The first 6 rows are patterns. Each new row is the sum of 2 different patterns, raised or lowered, with some noise. Before adding, each is slid sideways (what falls off one end comes back at the other) and multiplied by a number that may be negative. Names go in the order of the patterns.
Some rows, each with the names of its patterns after it:
[ 0.05  0.99  0.82 -0.15 -0.58  0.01  0.04 -0.17 -1.65  0.93  0.97 -0.18
 -0.10 -2.63 -0.18  0.01  1.47  1.35  1.01 -1.25  0.02 -0.13 -0.18  0.81
 -0.40  1.07 -0.82  0.21 -0.52 -0.06  1.58 -0.78 -0.70] | z_174
[-2.18 -0.01  0.49  0.71 -0.38  1.00  0.00 -0.08  0.04  2.07  2.63  0.15
 -0.38  0.97 -0.22 -0.03 -0.79  2.50 -0.11  1.02 -0.24  0.89  1.71  0.69
  2.49  0.73  0.16  0.64  1.25  0.76  0.11 -0.33  0.67] | z_456
[ 0.72  0.17 -0.17 -0.68  0.08  2.63  0.23  2.45  0.23  0.82  0.52 -0.52
 -0.86 -0.61  0.18 -0.42  1.27  0.76 -0.04  0.37 -0.38  1.50  0.65 -0.94
  1.85  1.94  0.44 -2.63 -0.42  1.14 -2.63 -0.65  2.63] | z_793
[-0.51 -0.46 -0.19 -0.13  2.05 -2.63  0.98  1.81  0.27 -0.05 -1.12  0.24
  1.94 -0.45 -0.60 -2.11 -0.09 -0.10 -0.26 -2.24 -0.52  0.15  0.37  0.39
 -1.10  2.63 -0.71  0.95  0.16  0.43 -1.80 -0.58  0.68] | z_554
[-0.74  0.25 -0.78  0.17  1.15  0.59 -0.17  2.63 -0.56 -0.63  0.91  2.63
  2.63  0.51 -0.34 -0.85  0.18  0.24 -1.72 -0.06  0.46  0.63  1.82 -0.91
 -0.28  0.48 -0.36  0.20  1.77  0.38 -1.13  1.30 -0.29] | z_890
[ 1.61  0.32 -0.76  0.38 -1.97  0.36  0.33 -0.10  0.84 -0.50 -0.35 -0.25
 -1.43 -0.02 -1.95 -0.49 -1.17 -0.17  0.23 -0.39  0.07 -0.14  0.05  0.72
  0.87  0.54  0.67 -0.25 -0.38  2.51  2.23  0.18 -0.10] | z_817

New rows. What belongs after each?
[-2.20 -0.21 -0.94 -1.85 -3.41 -3.57 -3.17  0.04 -1.48 -1.60 -3.07 -2.62
 -3.83 -0.71 -1.09 -0.75 -1.93 -1.20 -1.51 -3.44 -2.06 -2.47 -0.76 -2.04
 -2.26 -0.88 -0.60 -3.28  0.77 -0.03 -2.61 -1.35  0.19] | z_456 z_890
[-0.18  1.93  0.12  1.06  0.80 -0.83 -0.04  1.01  0.90  0.22 -2.28  0.12
  0.46  3.32  0.02  2.19  0.71  0.92  0.60 -0.52  1.78  1.67  1.31 -0.58
 -0.73  0.11  0.36  1.93 -1.60 -0.29  0.68  1.77  1.44] | z_174 z_554
[-2.86 -0.59 -1.10 -0.08 -1.98 -0.79 -0.39  0.36  0.93 -0.34  0.53 -0.32
  2.98  0.14 -0.75 -0.70 -0.48  0.59 -3.35 -0.56 -1.38 -2.59 -1.26  0.95
  0.21 -1.83  0.25 -0.47 -1.01 -0.60 -1.21  3.49 -1.51] | z_456 z_554
[ 1.13 -1.08  0.51 -0.12  0.02  0.43 -0.94  0.11 -1.05 -0.32  0.19  0.21
 -1.01 -2.44 -0.49  0.30 -0.62  0.37  0.54 -0.76  2.08 -0.25 -0.29 -1.29
  0.01  1.35  0.45  0.28 -0.44  0.08  2.03  1.71  2.33] | z_174 z_817
[-0.19  0.07  0.97 -2.24 -0.36 -1.60 -0.92 -1.24  1.00  0.45 -1.47  0.86
 -0.35 -0.39  0.47  0.04  0.31  1.16 -0.11 -0.67  4.19  1.47 -0.28  0.33
  3.32  2.02 -0.62 -0.02 -2.90  0.31  0.22 -1.61  0.48] | z_890 z_817
[ 0.01  1.46  0.40  0.02  0.65 -1.17 -0.09  0.36  0.23  0.34  0.44 -0.67
 -0.43  0.20  2.62 -0.07  0.44  0.85  0.71  1.66  0.82  0.80  1.02 -0.91
 -0.36  1.01  1.46  1.20  1.44  2.21  2.10  0.08  0.91] | z_456 z_817
[-3.05 -0.52 -2.08 -1.65 -0.20 -1.91 -1.22 -2.35 -2.80 -0.31 -4.36 -2.84
 -2.60  0.67 -0.44 -2.33  0.93 -0.73 -3.08 -1.05 -0.62 -0.79  0.20 -1.70
 -3.50  0.95 -0.67 -0.94 -1.74  0.13 -0.52 -1.05 -0.34] | z_793 z_817
[-2.13 -1.58 -1.10  0.18 -1.00 -0.80 -2.17 -1.06 -1.00 -1.35 -1.15  0.12
 -0.74  0.84 -2.15 -2.68 -0.54 -0.72 -0.62 -0.06 -0.26  1.13 -2.28  0.99
 -0.85  0.53 -0.86 -1.85 -0.76 -2.39 -0.84 -0.51 -1.85] | z_456 z_817
[-2.55 -0.63 -0.10  1.38 -0.89 -0.98 -0.62  0.02  0.17 -0.13  0.59 -1.28
 -1.04 -0.18  0.80  0.43 -0.43  0.32 -1.60 -2.48 -0.20 -1.53  1.53 -0.89
 -1.68  0.36 -2.39  0.97 -1.31 -1.72 -0.41 -1.29  1.04] | z_456 z_554
[ 2.03 -1.12  1.40  1.10  0.66 -0.63  0.11  1.05  0.63  0.82  0.70  0.98
  1.80 -1.70  3.59  3.76  0.94  0.28  0.90  0.76  1.47  0.59 -1.70 -0.90
  0.80  0.57  1.12 -1.54 -0.06  0.65 -0.55  0.74 -1.80] | z_554 z_817
[-2.56 -2.36 -1.11 -1.15 -0.80 -0.83 -0.86  1.11 -1.87 -0.79 -0.05 -0.35
 -1.04  0.32 -0.56  0.93 -2.56 -2.71 -3.77  0.26 -0.87 -1.00 -2.99 -2.02
 -0.15 -1.51  0.38 -1.90  2.23 -1.51 -1.37 -0.09  0.16] | z_174 z_554
[-0.18 -0.22  0.46 -0.89  0.65  1.17 -1.24  0.55  0.64 -1.36 -1.87 -0.51
 -0.05 -2.40 -1.10  0.14 -0.09  0.44 -1.58 -0.73  0.04  1.52  0.26  1.49
 -1.06 -0.24  0.07 -2.44 -0.83 -0.40 -0.83 -2.72 -1.34] | z_793 z_890
[1.84 4.99 2.91 1.52 2.86 1.15 2.68 2.44 0.96 4.87 1.48 0.78 2.07 1.31
 2.99 0.72 0.44 1.81 2.43 4.24 2.38 2.45 2.67 3.78 3.04 2.75 2.59 2.69
 3.24 0.13 4.66 3.10 2.15] | z_554 z_817
[-2.47 -0.58 -1.97 -2.55 -1.36 -1.24 -2.32 -0.51 -1.72 -0.57 -2.33 -2.30
 -0.53 -3.08 -2.55 -3.25 -1.82 -1.73 -1.04 -0.25 -1.81 -2.28 -2.24 -0.35
 -1.69 -3.26 -1.20 -0.46 -3.98 -4.66 -2.45 -1.14 -4.84] | z_456 z_793
[-0.83  2.72  0.95  0.17 -0.41  0.99  0.82 -0.22 -0.23  0.55 -1.69  0.12
  0.50  0.96 -1.67 -0.43 -0.38  2.41 -2.05  0.80 -0.21  0.16 -0.03 -2.24
  0.34 -2.14  0.14  0.27 -1.47  0.18  0.31  0.49 -0.07] | z_174 z_456
[ 2.33 -0.04 -0.02  1.10  1.06  0.38 -1.19  1.95  1.48  3.38  0.35  1.98
  1.41  0.53  1.86  3.63  4.25  2.69  0.62  3.69  1.50  2.72  0.57  3.73
  1.36  2.18  1.18  2.15  2.57  1.38  3.26  1.31  1.51] | z_456 z_817
[-1.50 -1.39 -2.64 -0.67  0.05 -0.70 -1.05 -0.72  0.93 -0.67 -1.68  1.67
  0.14  1.50 -0.60  0.22 -1.87 -1.47 -0.96  0.60 -1.71 -2.13 -0.21 -0.79
 -0.73 -1.02  0.55  0.32 -1.83 -0.16 -2.06  0.76 -0.40] | z_174 z_456
[ 1.16 -0.53 -0.95  0.63  1.63  1.46 -1.00 -2.13  1.03 -0.26 -0.86 -0.92
  1.45 -1.84  0.23  0.01 -0.69  1.07  0.57  1.33  0.68 -0.81 -0.73  0.00
  0.36 -2.36 -0.14  0.58 -3.14 -2.67 -2.07 -0.28 -0.62] | z_456 z_890
[-1.33  1.51 -0.82 -0.06  3.17  0.07  2.50  1.95  1.95 -0.80  0.99  0.61
  0.01  0.72  0.85  1.61  1.95 -1.89  2.95  1.12 -0.30  0.41  2.74  1.73
  1.97  2.93  0.96 -3.28  0.44  0.76  1.10 -0.40  0.60] | z_793 z_554
[ 2.36  1.28 -0.30  0.01  0.89  0.96 -2.40 -1.37  0.91  1.53  1.59  0.09
  0.38  1.83 -1.39  0.68  1.49  1.16 -1.06  0.75  0.07 -1.80  0.55  0.29
  0.27  0.88  0.58  0.55  3.48 -0.14  1.89  1.41  2.49] | z_456 z_890
[ 0.47  2.54  0.13  1.88  1.10  0.62  1.34 -1.63  1.55  1.09  1.22  0.69
  0.27  1.79  1.82  1.59  1.94  2.16  3.39  1.42  0.40  1.28  3.83  5.77
  1.76  1.45  1.70  0.72 -0.18  3.15 -0.45  1.61  1.98] | z_174 z_817
[ 3.02  0.14 -0.24 -0.41 -0.43  3.15  0.57  2.78  2.06  0.98  2.61  0.03
  0.72  0.05  0.20  0.19  1.39  1.10  0.28 -0.20 -0.71  1.17  0.27 -0.67
  2.51 -0.54 -1.64 -2.35  0.07 -0.21 -2.26  0.45  2.43] | z_793 z_817
[ 1.26 -1.64  3.53  0.96 -1.14  0.01 -1.10  1.18  1.62  0.54 -2.65 -0.46
 -1.55  0.78  0.00  0.02  1.31  2.61  0.18 -0.47  0.74 -0.45  2.24  0.86
 -0.02 -0.42 -2.61 -0.76  2.52 -1.01 -1.06  0.41  2.08] | z_174 z_793
[-2.03 -3.11 -0.53  3.88 -0.55 -1.81 -0.48 -0.13 -2.86 -1.42 -2.71 -0.68
  0.15  0.00 -1.86 -1.36  0.27 -1.38 -0.15 -0.43  0.59 -1.47 -0.29  0.12
 -0.39 -1.90 -1.14 -0.46  1.27 -2.69 -0.57  0.85  0.65] | z_793 z_554
[ 1.59  0.70 -1.93 -1.62 -1.12  3.14  1.01 -0.75  4.16  0.87 -0.58 -0.10
  1.09  0.39  0.62  0.22 -2.60 -0.04 -2.33 -0.73 -1.45 -0.84  0.08  1.36
  1.17 -2.47 -2.03 -1.28 -0.53 -1.59 -0.75  0.94 -1.66] | z_793 z_817
[ 1.82  2.56  0.30  2.30  3.61  1.10  0.99  3.62  1.29  0.23  1.87  2.68
  0.31  2.29  0.43  1.87  3.34  2.55  2.74  3.90  0.86  1.09  2.98  4.18
  3.59  1.39  1.44 -1.31  1.49  1.37  0.19  0.95  2.22] | z_456 z_890
[-0.23  0.92  1.36  1.58  0.08  1.09  3.33  1.50  2.62  2.34  1.12  0.43
  2.91 -0.65  0.88  0.37  0.19  2.55 -2.31  0.96 -0.53 -0.80  0.14  0.87
  0.95 -0.94  0.99  1.38  0.81  0.93 -1.53  3.10  0.61] | z_554 z_817
[ 0.19 -3.18 -2.19 -3.48 -1.63 -1.52 -3.25 -1.55 -1.22 -1.07  0.31 -1.33
 -1.38 -0.84 -2.01 -1.74  2.10  0.78 -2.05 -0.56 -0.36 -1.73 -2.11 -1.89
 -3.17 -0.50 -0.74 -1.76  1.23 -2.35 -2.17 -1.00 -1.07] | z_890 z_817
[-3.62 -1.53 -1.31 -1.73 -1.64 -1.06 -0.64 -0.26 -1.88  0.68  1.17  0.34
 -1.37 -0.59 -0.19 -1.02 -1.51 -0.57 -4.72 -3.15 -0.91 -0.79 -1.17 -1.21
 -1.10 -0.26 -4.70 -0.95 -3.35 -1.29 -2.81 -2.59 -1.48] | z_456 z_817
